The groups are shells around one centre, one inside the other: the same stretched ball of 6 dimensions in 9 sizes.
Known rows, each followed by its group:
6 -363 -145 209 230 187 -204 -176 -73 56 -397 138 26 427 -212 -> Nasir
-45 168 -26 -29 3 -99 97 116 87 -162 -45 -209 4 86 209 -> Nasir
-89 -43 18 104 -77 -47 171 37 2 122 -216 -42 -5 -42 -38 -> fitum
19 -23 -265 -149 -21 -41 -213 -29 11 11 110 41 1 -174 -226 -> Nasir
7 -244 -70 123 192 152 -129 -107 -43 102 -318 19 17 361 -99 -> bagep
-102 -330 9 75 49 57 159 56 14 -143 30 231 -88 277 83 -> ged
62 -187 170 -227 -78 68 112 32 -33 371 92 -29 -162 -129 42 -> ganu
-99 34 -193 -70 -57 -56 -30 64 42 111 101 3 53 -168 -191 -> ganu
-140 -85 -41 -11 117 80 72 114 68 63 88 -8 47 268 50 -> fitum
-55 77 237 -210 -158 -126 407 256 103 -89 264 -143 -166 -73 447 -> ged
16 -295 -5 -17 111 208 -121 -107 -78 518 -190 27 -5 112 -261 -> Nafir
29 -101 50 -165 -134 -42 104 40 -8 148 82 6 -132 -212 10 -> sezub
87 -124 -36 -148 -13 23 -86 -43 -25 112 -13 -14 -97 -63 -45 -> sezub
98 32 -175 -146 79 23 -260 -65 3 77 -62 -142 7 4 -102 -> bika
-62 -230 51 150 -72 26 152 -41 -61 260 -308 73 -43 -32 -152 -> Nafir
109 -292 -241 108 318 238 -458 -262 -91 168 -430 24 68 419 -318 -> ged
-115 -228 63 -38 -210 -47 274 86 -15 224 104 193 -112 -270 -109 -> Nafir
-23 50 -209 -97 72 -18 -146 35 57 -78 75 -64 43 64 -47 -> bagep
20 -59 -16 -251 28 56 -37 69 33 175 223 -60 -60 -4 35 -> ganu
-42 -288 -112 76 86 86 -58 -54 -27 11 -109 172 -25 196 -135 -> bagep
-70 -39 -161 -69 87 19 -68 64 61 -66 122 10 30 145 -17 -> sezub
52 -285 -106 -25 137 150 -195 -112 -54 162 -123 90 -33 191 -173 -> sezub
-156 -246 60 118 -64 12 268 77 0 94 -64 163 -51 61 -22 -> veg
2 -317 -73 51 -30 31 -12 -80 -61 39 -131 211 -93 1 -168 -> Nafir
-145 -295 219 16 -144 -15 450 159 16 45 110 194 -167 21 183 -> ged
-93 28 -48 67 98 -18 83 96 77 -190 -82 -99 31 294 175 -> veg
-134 -17 145 67 -99 -75 360 153 50 22 -80 -64 -52 28 194 -> bika
-134 -106 -46 -82 -101 -70 190 150 61 -82 256 142 -63 -73 40 -> ganu
-179 -255 -46 127 148 122 102 73 32 22 -17 144 42 390 -11 -> Nasir
-94 -107 -10 -54 -47 41 85 53 2 357 26 7 4 -101 -154 -> fitum
21 -412 -154 130 128 184 -223 -202 -110 283 -322 201 2 167 -389 -> Nafir
-64 -125 -86 56 -45 -54 77 25 12 -119 -62 99 -44 16 -28 -> bagep
54 -280 -12 96 148 142 -102 -124 -63 116 -330 27 -42 301 -69 -> veg
-79 131 -7 -164 -251 -170 204 147 53 156 166 -87 -49 -435 -25 -> Nafir
124 36 -224 -294 81 38 -347 -51 13 118 145 -119 -7 -78 -142 -> ged
-34 37 -260 -6 148 -4 -192 9 63 -219 -21 -53 76 227 -26 -> ganu
-28 -178 -29 32 -43 61 -3 -65 -62 409 -207 25 -7 -118 -271 -> Nasir
-31 -152 -192 -73 44 30 -125 -8 11 0 92 116 -7 36 -155 -> veg
-82 -250 184 -17 -105 27 306 87 -14 223 8 94 -131 -24 70 -> veg
-85 -30 66 -89 -214 -150 306 157 49 -72 160 46 -127 -226 137 -> bika
-66 -147 -179 -43 146 113 -152 1 21 119 56 57 59 195 -160 -> bika
79 -108 -240 -95 66 78 -333 -143 -52 267 -118 -9 30 -83 -353 -> ganu
-116 -50 -215 -42 78 -15 -45 94 81 -209 190 88 38 163 -11 -> fitum
-243 -148 -172 201 158 41 91 114 85 -240 3 155 106 439 10 -> ged
59 -266 92 -48 35 101 27 -46 -49 182 -126 28 -123 118 22 -> sezub
-126 -184 98 43 71 66 225 122 47 -3 16 42 -41 308 183 -> veg
-94 0 -54 -45 125 29 45 123 90 -108 95 -77 27 294 164 -> bika
-16 -56 45 5 93 59 47 31 20 91 -150 -132 -12 226 107 -> bagep
32 -182 -80 81 194 127 -148 -91 -24 23 -277 -28 8 362 -34 -> bagep
92 -14 104 -264 -104 9 31 20 -21 397 48 -167 -115 -258 -3 -> fitum
-127 38 237 -43 -183 -142 492 243 85 -81 100 -88 -128 -54 378 -> fitum
-42 59 -139 -9 16 -56 -31 38 47 -79 -56 -85 31 36 -11 -> sezub
-42 -340 -117 140 19 76 -51 -111 -71 136 -231 222 -26 62 -284 -> Nasir
-8 -213 25 -148 48 120 -2 25 -7 278 109 36 -65 72 -42 -> bika

New rows, each followed by its group:
-42 -66 -156 110 -6 -28 -55 -55 -17 39 -251 10 33 -10 -189 -> fitum
-73 -218 -49 -52 16 51 53 50 13 57 116 140 -48 79 -45 -> bagep
-13 47 -80 -10 137 25 -63 33 53 -71 -105 -164 36 260 105 -> bika
-77 -57 -195 -38 -6 -23 -61 30 29 15 69 65 28 -46 -163 -> sezub
-74 38 54 -181 -107 -49 181 158 60 178 207 -87 -51 -159 79 -> veg
-33 -277 -207 93 126 89 -163 -90 -28 -46 -132 186 10 226 -204 -> ganu
-68 -138 -45 -144 0 -6 89 124 65 -135 291 114 -83 84 118 -> ged
-45 -47 189 -39 90 56 221 134 61 9 -31 -164 -65 335 352 -> ged
-59 -242 167 -6 -102 -23 312 96 5 -38 26 122 -171 43 190 -> fitum
49 -264 -32 40 165 184 -156 -127 -66 287 -278 -2 -9 255 -153 -> bagep
-141 67 -224 10 -81 -152 60 112 84 -249 118 61 35 -95 -49 -> Nasir
47 -231 -158 94 146 115 -226 -157 -58 86 -311 49 10 218 -210 -> veg
55 -144 -176 18 175 116 -267 -125 -31 93 -224 -26 34 223 -172 -> sezub
-89 -335 -161 262 192 137 -99 -107 -40 -17 -337 184 55 415 -197 -> Nasir
-153 14 -12 -114 -24 -81 237 240 128 -254 340 23 -44 118 269 -> Nafir
-74 -122 -155 128 -42 -23 -17 -50 -28 103 -225 80 32 -69 -255 -> Nasir
-131 22 -20 -44 -113 -63 177 123 46 174 70 -33 7 -161 -49 -> bika
-63 -161 -21 173 172 112 3 -32 -3 59 -318 -39 42 392 1 -> ganu
-4 117 -236 -86 -9 -89 -149 12 47 -91 10 -94 38 -98 -99 -> fitum
73 -95 -12 -207 66 94 -112 -11 -5 243 63 -88 -59 35 -18 -> bagep
-81 188 65 -135 -229 -185 284 185 77 66 119 -167 -57 -328 135 -> Nafir
-61 -123 69 -135 -5 -6 189 152 67 -120 239 46 -113 135 245 -> Nasir
27 -208 -195 6 135 99 -230 -105 -31 45 -124 83 9 175 -197 -> sezub
63 -99 156 -136 -19 66 77 9 -26 337 -91 -144 -103 -19 69 -> bika
30 -14 -29 -153 -82 -73 41 53 26 -38 90 -36 -98 -125 65 -> bagep
95 -8 153 -108 -72 -34 114 12 -11 120 -154 -189 -135 -63 176 -> Nafir
-92 -120 -5 -94 9 31 108 110 46 72 169 44 -38 77 48 -> sezub
-70 -38 58 -16 -174 -81 218 71 1 195 -60 -21 -64 -233 -36 -> bika
19 -138 36 -135 132 112 -15 44 27 62 73 -54 -61 269 145 -> ganu
-32 -25 -36 -129 -17 -58 83 113 68 -188 184 0 -78 54 170 -> bika
-110 -124 16 64 123 53 132 98 59 -120 -25 4 -5 376 179 -> bagep
57 -195 -308 52 117 64 -344 -177 -54 -7 -220 111 30 88 -331 -> ged
-4 -301 1 -15 24 75 28 -25 -31 63 -31 151 -102 112 -38 -> veg
-21 -163 -84 -95 -55 41 -45 -22 -32 324 27 71 -27 -173 -250 -> veg
149 -221 115 -48 168 173 -102 -109 -58 203 -288 -131 -102 318 98 -> ged
-60 -88 93 42 56 9 191 94 46 -115 -84 -55 -60 279 250 -> bagep
-119 -189 -78 65 183 104 21 65 53 -117 13 81 29 433 76 -> ganu
-10 -231 106 -86 -148 -25 205 47 -23 116 60 124 -167 -153 29 -> ganu
-126 148 -23 -43 -106 -180 253 208 118 -297 144 -81 -31 -28 250 -> ganu
-20 -76 78 121 18 -4 138 4 -1 -7 -315 -96 -44 178 121 -> Nasir
107 -104 136 -247 -55 2 82 46 3 67 115 -72 -190 -50 206 -> Nafir
-45 -23 -193 -172 -85 -36 -89 35 18 193 195 46 8 -275 -248 -> Nasir
-74 -92 -64 137 -12 -31 75 -2 2 -25 -228 22 3 72 -55 -> veg
-82 -212 -19 31 12 84 50 -1 -24 289 -85 77 -2 40 -166 -> bagep
-65 -48 -249 97 103 -21 -122 -12 39 -248 -109 48 60 209 -74 -> ganu
-46 73 -91 -62 -73 -111 61 83 57 -97 38 -65 -20 -94 38 -> sezub
1 -156 -28 53 135 125 -79 -64 -27 216 -253 -62 18 234 -85 -> bagep
